The rows come from 5 hidden closed curves, with some noise, and rows from the same curve form a group. Each curve winds through 8 dimensions. The rows are also pushed far along 5 directions, which tell nothing about the answers.
Some rows, each with its group after it:
[ 17   4   3 -15  -4  -2 -14   1 -12 -11  20   0  -4  15  15  28  -6   5
  17   9  -3  -2  19]  rad
[-30 -14   3 -20 -16  17  -7  22 -11   6  11   8 -15  -6 -15  -6   7  26
  22   0 -23 -14   0]  gazav
[  6  13   0   2   3 -11   8  16  13   2  15   6 -11  16  10  17  -8 -18
   2  -1  -3  10   8]  rad
[ 11  15  51   8 -17   7  20  51  -1  13  18  14 -40  -2   5 -12 -10 -13
  51   8   3   2 -19]  mam
[ 15  34   7 -32  -4 -14  -1 -12  -2  -9  19   3 -27  10  18  63  -4 -28
  -6 -11   5 -19  18]  rad
[ 20 -17 -25  24  32   0 -22   5  22  -5  -1  -9  13  21  12   4 -11  13
 -26 -16  30 -19   7]  kam
[  7  22  38 -13 -28   5  18  14  -9   3  41   4 -45  -8  14   5 -15   2
  69  21 -38  20  15]  gazav
[ 10 -18  27   0  13  14 -20  33  -7  -9   0  10  14  15 -11  19  14  -2
  -5 -11  34 -33  12]  Gom
[  1  18 -10 -17  -6 -38  -9 -12 -22  -7   9  20 -30   3  38  28  -7   9
  -2  12 -24  -1  25]  gazav
[ 17 -17 -13  13  13  23   9  -2  21 -12   6  -1  15  -5 -10 -10 -10  -7
  -2  -9  -5  -2  -8]  rad
[ 18  12  30  -1  -3   7  20  27  15 -16  37  14 -33   4  20  32 -21 -32
  17   6 -12 -13   9]  kam
[-16 -36 -27  -1   5   4 -46  25   2   2  -4  12  26  10   7 -54   6  77
  12  22 -30  21  31]  Gom
[ 34  19  -3  -2   2  -4 -11 -22  17 -31   6  -1  24   0   9  23   6 -21
  -5  12 -12   6   5]  Gom
[-12 -13 -15  16  12   1 -21   5   5  -4 -14 -18  38  10 -12 -15  12  15
 -25   6  19   1   0]  kam
[ 24 -21  17  -3  15  28  -7  16   1 -21  10   6   4  15  -7  41  -3 -21
 -17 -18  35 -36   6]  mam
[  2 -21   9  18  17  10  12   2   0   3   1  -2  16  -1   4 -12   0   3
  18  -6  19   1  -1]  mam
[  1  -2 -22 -14  18 -22 -26  -7 -19 -15  -4   8  -7  18  17  51   0   0
 -51 -15  24 -37  23]  gazav
[-21  39  22  -6 -13 -37  22 -10 -39  23 -21   6 -39 -15 -11  26  19 -43
 -28 -17  29 -34 -32]  rad
[ -6 -20 -28   7  12  -1 -29 -21  -9  -7 -39 -16  38  -7 -24 -10  17  19
 -47 -18  27 -30 -11]  Gom
[-19 -15 -33   2  -4  11  -5 -25  -4   4 -10 -24  16  -3 -24 -19   1  22
 -11  -1 -13  17  -3]  gazav
[ -7  -2  19   0  -2   2  16  11 -15  10  -9  11  -4 -19 -22 -14  15  -5
  21 -18   6 -12 -15]  rad
[ 21 -11  40  15   3  16  15  36  -1   0  12  -3  -6   4  -4   6 -15 -21
  20  -9  31 -31  -5]  Gom
[ 26  43 -31   7 -12 -10  25 -33  46 -13  27 -15   1  -6   9 -13 -23 -25
  18  25 -65  64   1]  mam
[ 18 -18   2  12  13   5 -30   7   3 -24  -5   7  33  12   8   3  11   9
 -17  15   9  -7  10]  mam
[ 17 -37  32  13  12  30 -10  37   2 -18   5  11  17   1  17 -20 -14  13
   3  17  22 -21   8]  gazav
[-35 -11   7   7  -3  10  10  20   9  22 -17 -16   9  -7 -41 -23  15   4
   1 -26   8 -13  -9]  rad
[  7  15 -51  -8   5 -30 -27 -52   5 -20  -1  -9  33  12  34  13   2  14
 -26  30 -29  33  21]  rad
[-23   2  10 -22 -15 -24 -29   2 -36  10 -11  29 -25   2  25   7  18  25
 -13  20  -8 -19   9]  rad
[  1 -37  33   2  17  27 -27  59  -3  12  -2  21  -8  18  12 -16   0  32
   1  -5  48 -33   4]  mam
[-35  30 -26  -1 -22 -54   4 -24 -22  12  -8  -2 -10 -23   6 -23  12  21
  16  16 -56  17   3]  Gom
[ 44  39 -13   6  12 -12  25 -37  15  -1   7 -21  -1   3   6  29 -13 -46
   3 -18  30  20 -24]  gazav
[  4 -11   9  11   2  17  -2  26  11 -14   3  -3   3  -7 -15 -15 -10  -1
 -14   0  -1 -20   1]  Gom
[-21 -11  18   0   1   2  15  24 -17  10  -7  10 -31   1  -1   9 -10 -14
 -29 -11  28 -27  -6]  kam
[ 53   5  13  -8   9  28  -2   9  42 -38  42  -1  23  19  22  30 -20 -22
  30  14 -12  20  27]  rad
[ 38  10  42  31  21   3  28  44   1   4  10   3  -9  16 -11  14 -13 -58
  -9 -18  65 -20 -16]  kam
[-11  -9 -11  -1  15  -2  -8  -2   1 -10  -4   3  -2   6   5  25  -2  -7
 -48 -10  16 -32   8]  kam
[  2   2  -8  38  -1   5  41  -6  15  -7  14 -26  10 -17 -29 -22 -17 -28
   9   0 -24  12 -13]  rad
[-32  39 -27   8  -8 -56  20 -31 -19  22 -22  -2 -34 -20  -8   1  11 -13
 -26 -16 -17  -1 -19]  mam
[-24 -36   6 -21  -5   4 -31  33 -35  -4   9  33 -26  14  32  16  -3  42
  -4  18  -5 -30  21]  kam
[-28  23 -48   1  -1 -37   2 -23  -8   7 -18 -18  -1 -13 -21   3   8   1
 -31 -20 -13  -9 -14]  Gom
[-21 -14   1  16   4  -6  -3  26 -14  16 -10  -3  -6  15 -13  -1   3  -2
 -30  -7  26 -22  -7]  rad
[ 42 -29   9  22  25  37  -9  45  48 -19  26   3  27  40  19  -2 -27  -6
   3  15  17  21  21]  rad
[-21  34 -33 -36   0 -45 -27 -34  -8  17 -12  15 -41   2  25  31  13  20
 -32 -18  -8 -16  18]  kam
[ -9 -18  10  29  -5   9   6  27   4   1  -1  -2  18  -2  -9 -54  -7  15
  12  27 -20  33   4]  mam
[-26  36 -41  -4 -10 -59  23 -54 -32  18 -17   5 -16 -24  -3   3  15 -14
 -14  -8 -34   9 -11]  kam
[  2   4 -37   4 -11 -11  -9 -38   6  -4 -13 -16  19 -18  -1 -29  -2  27
  11  10 -40  17  -8]  Gom
[-11  -6   2   3 -18  16  20   2   8   6  13  -2 -20 -10  -9 -19 -14   6
  29   8 -39  25   0]  Gom
[-18 -17  -1   5 -21  20   6  13  -2  -2   6  -7  11  -6 -16 -43  -9  22
  21  30 -41  41   4]  mam
[  2   0  10   4   1   3  24  -1  -5  -9  18  -2  -6  -1   7  28  -5 -23
  23  -1   1   2  -6]  mam
[  4  18  24   0 -14 -16  37  10 -19   7  17  23 -32 -12   6   4  -8 -30
  32   7 -24   7  -4]  kam
[ 23  -1 -10  18  14  -2   5 -18  26  -6  -4   2  19  -1  15 -24 -11  -4
  -9   9  -9  24  11]  kam
[-34 -24 -20   6   3  -5 -23   7 -19   1 -14  -7  20   6  -7 -13  11  31
 -25   9   4 -10   3]  kam
[-31  -6  -8  -4   0 -26 -22   2 -27   1 -24  11  -9   4 -13  23  24   9
 -43 -14   5 -31  11]  Gom
[-23  -7 -16   8  -3  11  15   1   4   8  -6 -19  15 -15 -49 -18  11  -3
   3 -22  -9  -7 -19]  gazav
[  8  -9  41  17  -8  12  30  43  -9   8   1   9  -8  -8 -31 -24  -6 -19
  30 -10   2   0  -6]  gazav
[ 34 -41  -6  20  19  31 -14   7  10 -18  -3  -5  33  18 -14   2  -7   5
  -4  -9  20  -3   5]  mam
[ -3  23 -22 -16   8 -26 -13 -21 -18   4 -12   1   6  10   1  30  20  -9
 -22 -12  23   1  -9]  gazav
[-19 -16 -21  21   6  -5   2 -18  16  10 -21 -10  35 -15 -17 -62   8  28
  -3   4 -29  29  13]  kam
[ 11 -58  -5  37  12  28  -8  22  16  -8   6  -3  30   9  -7 -39 -11  39
  33   7 -20  12  18]  mam
[-11  -4  16   4  -9   2   8  27 -12   9   5  -1 -12  13   2   3  -7  -5
   6   9  14   4  -6]  rad
[ 11  17   8 -13  -7 -13 -13  12   2  -2  13  26 -20  10  31  -4  -5   7
   7  28 -24  26  20]  mam
[-13  -5  19 -24 -16  12  -7  24 -13  -4   9  21 -42  -4   0  18  -5   7
  -5   0 -12 -24   8]  Gom
[-17  -9 -10  -6  12 -20 -42  11 -26   1 -26  13   4  14  -1  21  28  20
 -43 -12  34 -40  -2]  mam
[ 17   4   4  40  19   2  38 -20   7  -9 -16 -25  37  -8 -23  -6  -3 -53
 -25  -9  38  14 -27]  mam
[ 27  15 -50 -10  15 -15 -25 -57  12  -7   0 -15  16  13  25  16  -4  15
 -16   1   0  25  13]  gazav
[ 50   5 -11 -15  17  -9 -34  -8   7 -22   6  14   4  37  44  64  -7 -13
 -22   0  31 -15  11]  Gom
[ 20 -45  -2 -14  33  40 -34  10  20 -10 -17   9  19  23  13   7 -14  17
 -59 -18  59 -29  23]  rad
[ 13  21  35  16 -10   3  26  32  16  -9  22   3 -10 -17 -20 -18  -6 -24
  36   5 -29   7   3]  Gom
[-12 -14  22 -28   1  -6 -38  31 -32   7  -2  30 -16  11  11  22  24  34
  10  -9  17 -39  20]  kam
[ -4  15  24   8 -10 -11  31   1  -3  13   1   3 -24 -27  -8 -15   1 -10
  37 -12 -17  -7  -6]  kam
[-16 -21 -31 -25   3   4 -31 -13 -11   9 -20  12   4   1 -12  -6  15  36
 -26 -18  -4 -18   7]  gazav
[  3  -2 -32   4  15   5  -6 -19   4  -6 -21 -24  27  -3 -32   8   6  -9
 -39 -31  31 -23 -23]  Gom
[  8  40  58 -36 -21  -2  20  27 -36   7  31  12 -69   0   0  71   3 -42
  37 -20  28 -38 -10]  gazav
[-12  -3  -4  24 -10 -13  23  -4 -20   7 -10 -22   9  -9 -30 -25  -3  -1
  12   1 -13  27   0]  gazav
[ 16  -2  -6  -9  18  -1 -14   9  -3 -18   3   5   7  20  -6  50   5 -22
 -34 -22  31 -33   9]  gazav

New rows. What belongs after each?
[ 18  25 -36 -12  19 -29  -2 -33  -3 -15   6  -1   6   9  14  42  -1 -18
 -22 -13   4   8  15]  rad
[ 17  -6   7   5  26   9  -3   4  -7  -7  -2 -16  -1   9  -8  42  -4 -21
 -35 -37  70 -54  -5]  gazav
[-22 -13   5  -6  -6   8  -4   7  -1  -8   0   6  -3  -3  10  -3  -4  11
 -15  17 -13  -3   9]  kam
[ 19 -14 -31   7  13   1 -25 -21   8  -3 -24  -8  33  10  -6 -10   6  20
 -16  -9  13  11  -4]  Gom
[-17  -9 -19   9  12  14  10  -5  15   9 -12 -12  12 -14 -22 -23   2  -2
 -23 -21  15 -17 -25]  gazav
[ 21  28 -10  -9  -9 -13   4 -33  15 -15   3   9 -13   1  12  28   0 -24
  -7   8 -30  31   4]  Gom
[-16 -12 -53   2   7 -15 -36 -45  11 -11 -23   2  55 -14  17 -53  18  53
 -20  32 -46  31  16]  gazav
[  3  53 -20 -36 -12 -48 -13 -33 -21  -1  -6  21 -30 -13  30  21  10  -1
 -13   8 -20   6  -2]  Gom
[-22  -9 -41  -4   5   1 -26 -31  13   0 -16   0  39  -8   7 -45  15  39
 -21  25 -26  29  -1]  gazav
[-18 -15 -58  22   8  -8 -16 -15  18  -8 -14 -25  39  -4 -21 -36   0  32
 -24   1 -30  13   2]  Gom
[ 22   2  23  -4  14  11 -14  21   4 -20  11   1   1  16  12  47   2 -20
 -11  -8  44 -37  -3]  kam
[-39  -8  -4   4  -9 -18  -5  12 -21  20 -10   9 -22  -4 -10 -16  12  19
 -14  -1 -15 -20   1]  rad
[ 35 -17 -33  30  34   9  -8  -7  45 -13   2 -10  32  24  20 -12 -25  -3
 -31   4  16  24  11]  kam
[-14  15 -16   3  -3 -15  16 -18 -12  12 -18 -11   1 -18 -10 -22  -1  -4
 -15  -2   6  12 -23]  Gom
[ -1 -19  -4  35  13  10   5  18  16  -8   7 -22  11  -2 -11 -12 -11   3
  -1  -8   9 -21  -5]  kam
[  1  23  -8  -4  -8 -12  10 -12  13 -12  20  -5 -11   4  17  23 -12 -21
  -5  17 -27  12   9]  rad
[ 30  42 -38 -17   5 -22  13 -51  35  -6  11   2   5   8  19  27  -6 -34
  -6  -1 -30  45   9]  kam
[ -8  10  18 -25  -8  -6  -1  35 -29  10   7  19 -43   4  15  19 -10  -1
  -2  -5  26 -27  -8]  Gom
[  4   4 -19  15  10  -6  17 -21  13   7  -6 -12   4   9 -17  13   1 -24
 -14 -20   6  18  -3]  Gom
[ 17  16 -11  23  -1 -14  19 -22  -4   8   1 -28  10  -1 -15  -7  -6 -19
  11  -4   3  16 -13]  rad
[ -7  43   0  -1  -6 -29  26 -13  10  18   1  -7 -39 -12  -4  13  -3 -26
   1 -23  -4  -2  -7]  kam
[ 27  50 -25 -17  -4 -35  14 -44   8   4  14   2 -38   3  25  44 -13 -33
  -4 -10 -15   8  -1]  rad
[-18  27 -24  -7  -6 -11  -2 -17  16   2   3 -15   8 -11 -11  -8  10   0
  -7   0 -22   5 -10]  mam
[-12  31 -24 -27  -7 -12  -5 -29   4   3   6   8 -11  -4   7  14  12  -5
 -12   5 -23  14  -4]  gazav
[ 27 -39 -31  19  16  34 -33 -22  56 -23  -9  -7  78   7  18 -57  -3  40
   0  36 -28  45  13]  rad
[ 37 -25 -16  26   7  28  -3  -8  46 -28  13 -10  33  23  16  -8 -24  -1
   5  28 -26  51  14]  Gom
[ 48  31 -40   0  33 -12  -4 -37  35 -15   7  -5  32  21  23  20  -7 -31
 -30  -1  23  37   2]  Gom
[  9  46   4  -5  -7 -10  28 -21   8  10  11 -12  -6 -15 -25   9  12 -38
  27 -16  -7  14 -20]  gazav
[ 24   6  -1 -20  -9  11 -23   3  14 -23  21  14   8  10  14  14   4  12
  31  21 -34  27  16]  Gom
[  3   4  18 -18  -4  20   9   5  -7 -11  11   6 -13   3   5  29  -6 -25
 -11   5  18  -4  -9]  Gom
[ 22  45  32  -2 -22  -5  55  -8  -1  16  13 -10 -50 -11  -1  23 -24 -62
  24 -10  13   8 -34]  rad
[ -7  -5  11   9 -21  -2  11  -8 -20  -3  -1  -5  -2 -20   5 -34 -10  19
  28  29 -33  26   6]  gazav
[-29  26  34 -29 -32 -10  31   3 -29  12   8  25 -56 -40  -9   6  10 -11
  37  -8 -36 -19  -8]  rad
[-19   6 -41  20   7 -21  -1 -43   3   5 -31 -34  37 -15 -17 -19  15  10
 -17 -11   5  10 -22]  kam
[-27  13   9 -23 -16  -5  12 -11 -20  18 -21  10 -33 -19  -8  16  12 -16
 -20 -19  14 -29 -31]  rad
[-58 -14 -18 -33 -16 -36 -33 -17 -60  35 -32  19 -34 -15   7 -10  24  67
 -11 -11 -12 -40  15]  Gom
[ -8 -25  -6  37  -2  25  36   5  16  20  -7 -31  15 -12 -39 -56 -16   5
  28 -12  -5  27 -20]  Gom
[  5  30  -9  14  -8 -18  31 -39  -1  -7   1 -22   2 -19   6  -4 -12 -28
  -1  16 -13  31 -15]  gazav
[  0 -15 -18  14  18  23   7   1  28  -1  -4 -12  21  -6 -15 -23  -6  -3
 -18 -14  15 -12 -18]  gazav
[ 17  -2  21 -23   9   6 -24  32 -11  -8  10  27 -21   9  33  15 -12   7
 -21   8  30 -37  14]  Gom
[ 11 -18 -24   6  19  12  -7  -6  32  -5   1  -3  24  10  -6  -6  -4   6
 -14 -13  -5   4  18]  kam
[-56 -16  12 -32 -21   6 -10   8 -44  28 -27   4 -26 -18 -34  -3  25  30
  -5 -24  11 -40 -10]  kam
[ 11  53 -16 -18 -23 -39  22 -53  -9 -12  16  -1 -26 -21  42  30 -12 -21
  25  23 -42  26 -14]  gazav
[-21  13  34 -17 -20 -19  12   5 -56  11  -6   7 -48 -17 -10  23   7  -6
   5 -12  11 -34   3]  gazav
[  0   3  15  12 -22  14  27  13  31   4  21  10  -8 -19   1 -45  -8   5
  63  22 -67  34  -5]  rad
[ 60 -19 -26   2  37  17 -36 -26  45 -46  31  13  63  33  65  14 -10  14
   7  40 -14  42  46]  mam
[-16 -22   2 -19  -7  21 -11  10   0   4  -7  13  -9  -2   2  -1   3  19
  -4  -4   1 -17  -7]  rad
[ -8  13 -25  15   8  -6  26 -25  10  23 -27 -30  22  -4 -42 -20   6 -25
 -23 -28  23  23 -27]  kam
[-11 -19 -16   6  -8   7   0  -4   5   0   8  -5  -5  -8  -2 -30 -14  31
  15  10 -43  14  18]  gazav
[  2   9 -36   5  14   3  13 -45  23   2 -24 -30  39  -7 -38   0  11 -27
 -34 -31  16   7 -18]  kam
[ 18  -4  10  46  -1  16  33  14  28   2  10 -13  13  -3 -15 -36 -16 -28
  18  13 -10  20 -27]  rad
[ -6  42  15 -23 -24 -15  43  -6  -2  19  13  10 -43 -12  -8  16  -2 -38
  33 -10 -28  23  -8]  kam
[-38 -35   7  20 -20  33  20  18  -9   6  -4 -21  25 -19 -43 -66  -5  24
  21  21 -31  32  -6]  mam
[ -5  -5  23  11   2   2   2  29   7   1  16  12 -20   0  26  -1  -6   7
  21  10   1 -16  -3]  mam
[-17  30  49 -39 -33  -4  12  34 -33  28  22  32 -62  -8   7   7  13   1
  64   7 -12   5 -11]  gazav
[ -2 -18  -4 -15  27  19 -37  17  17  -3   2   9  15  17  16   6   7  22
 -31  -7  39 -32  14]  mam
[ 43  33  -2  10   6 -11  33 -13  22  -5  22  -1 -27   5   5  39 -20 -53
  12 -20   1  10 -12]  mam
[-17   4  10  27 -13  -1  35  19  11  21  13 -20 -17 -23 -32 -39  -7   6
  58 -14 -33   6 -10]  kam
[-17   9   0 -28  -4 -17 -16 -12 -26 -10   3  12 -13   7  17  53  14  -6
 -23   2   4 -29  12]  Gom
[-14 -17   1   5   2  -3 -11  21 -11   7   1   8 -24   7  21  -7 -12  28
  -4   6   7 -15   4]  kam
[ 40  -8   1   1  17  32 -15  21  41 -18  24   5  35  26  10 -20 -16   1
   3  25  -3  41  28]  mam
[ 31  -1 -34 -22  18   2 -54 -15  14 -19   9   5  31  38  26  32   8  16
 -25  11  11   4  22]  kam
[ 25   7  42  -6  -7  14   5  26   8 -16  21  28  -3  -4  27  -5  -6 -14
  29  31 -11  10   4]  gazav
[  2   3  33  18  -8 -12  26   6 -20  16 -13  -2 -16  -5 -12   3   2 -24
  14 -12  19  -9 -13]  Gom
[  0 -11  17  10  -7  13   8  17  -3  10  -4  -7   5 -18 -26 -37   1  13
  30  -8  -3  -9  -7]  Gom
[-12 -21 -16  32   9  20   8 -10  12  -6  -7 -32  36  -7 -11 -41 -11   8
 -17  17   7  20 -11]  gazav
[ -9   4   5  -6 -10   2  10   9  -2  23  -4   0 -11   3 -12 -17   0   3
  16  -4   0  22  -6]  kam
[  8  15 -10 -25   1 -26 -27 -25   1  -4   1  25 -16  -3  40  15   9  27
   9   4 -26  -4  26]  kam
[-17 -42 -12  60  20  22  12  31  20   1 -18 -32  49   3 -49 -58  -6   5
 -28  -4  17  11 -12]  mam
[ 47  -2  -8  30  26   9  -3   8  48 -22  21  -1  26  29  18  10 -18 -32
 -23  13   9   9   9]  rad
[ 34 -18  10  63  32  27  31  34  43   2   6 -35  25  11 -29 -28 -26 -30
   3 -26  48  -2 -20]  kam
[-31  -7 -26 -19 -13 -20 -19 -35 -42  14 -37   7   1 -20   1 -22  17  40
 -18   3 -10  -2  -6]  gazav
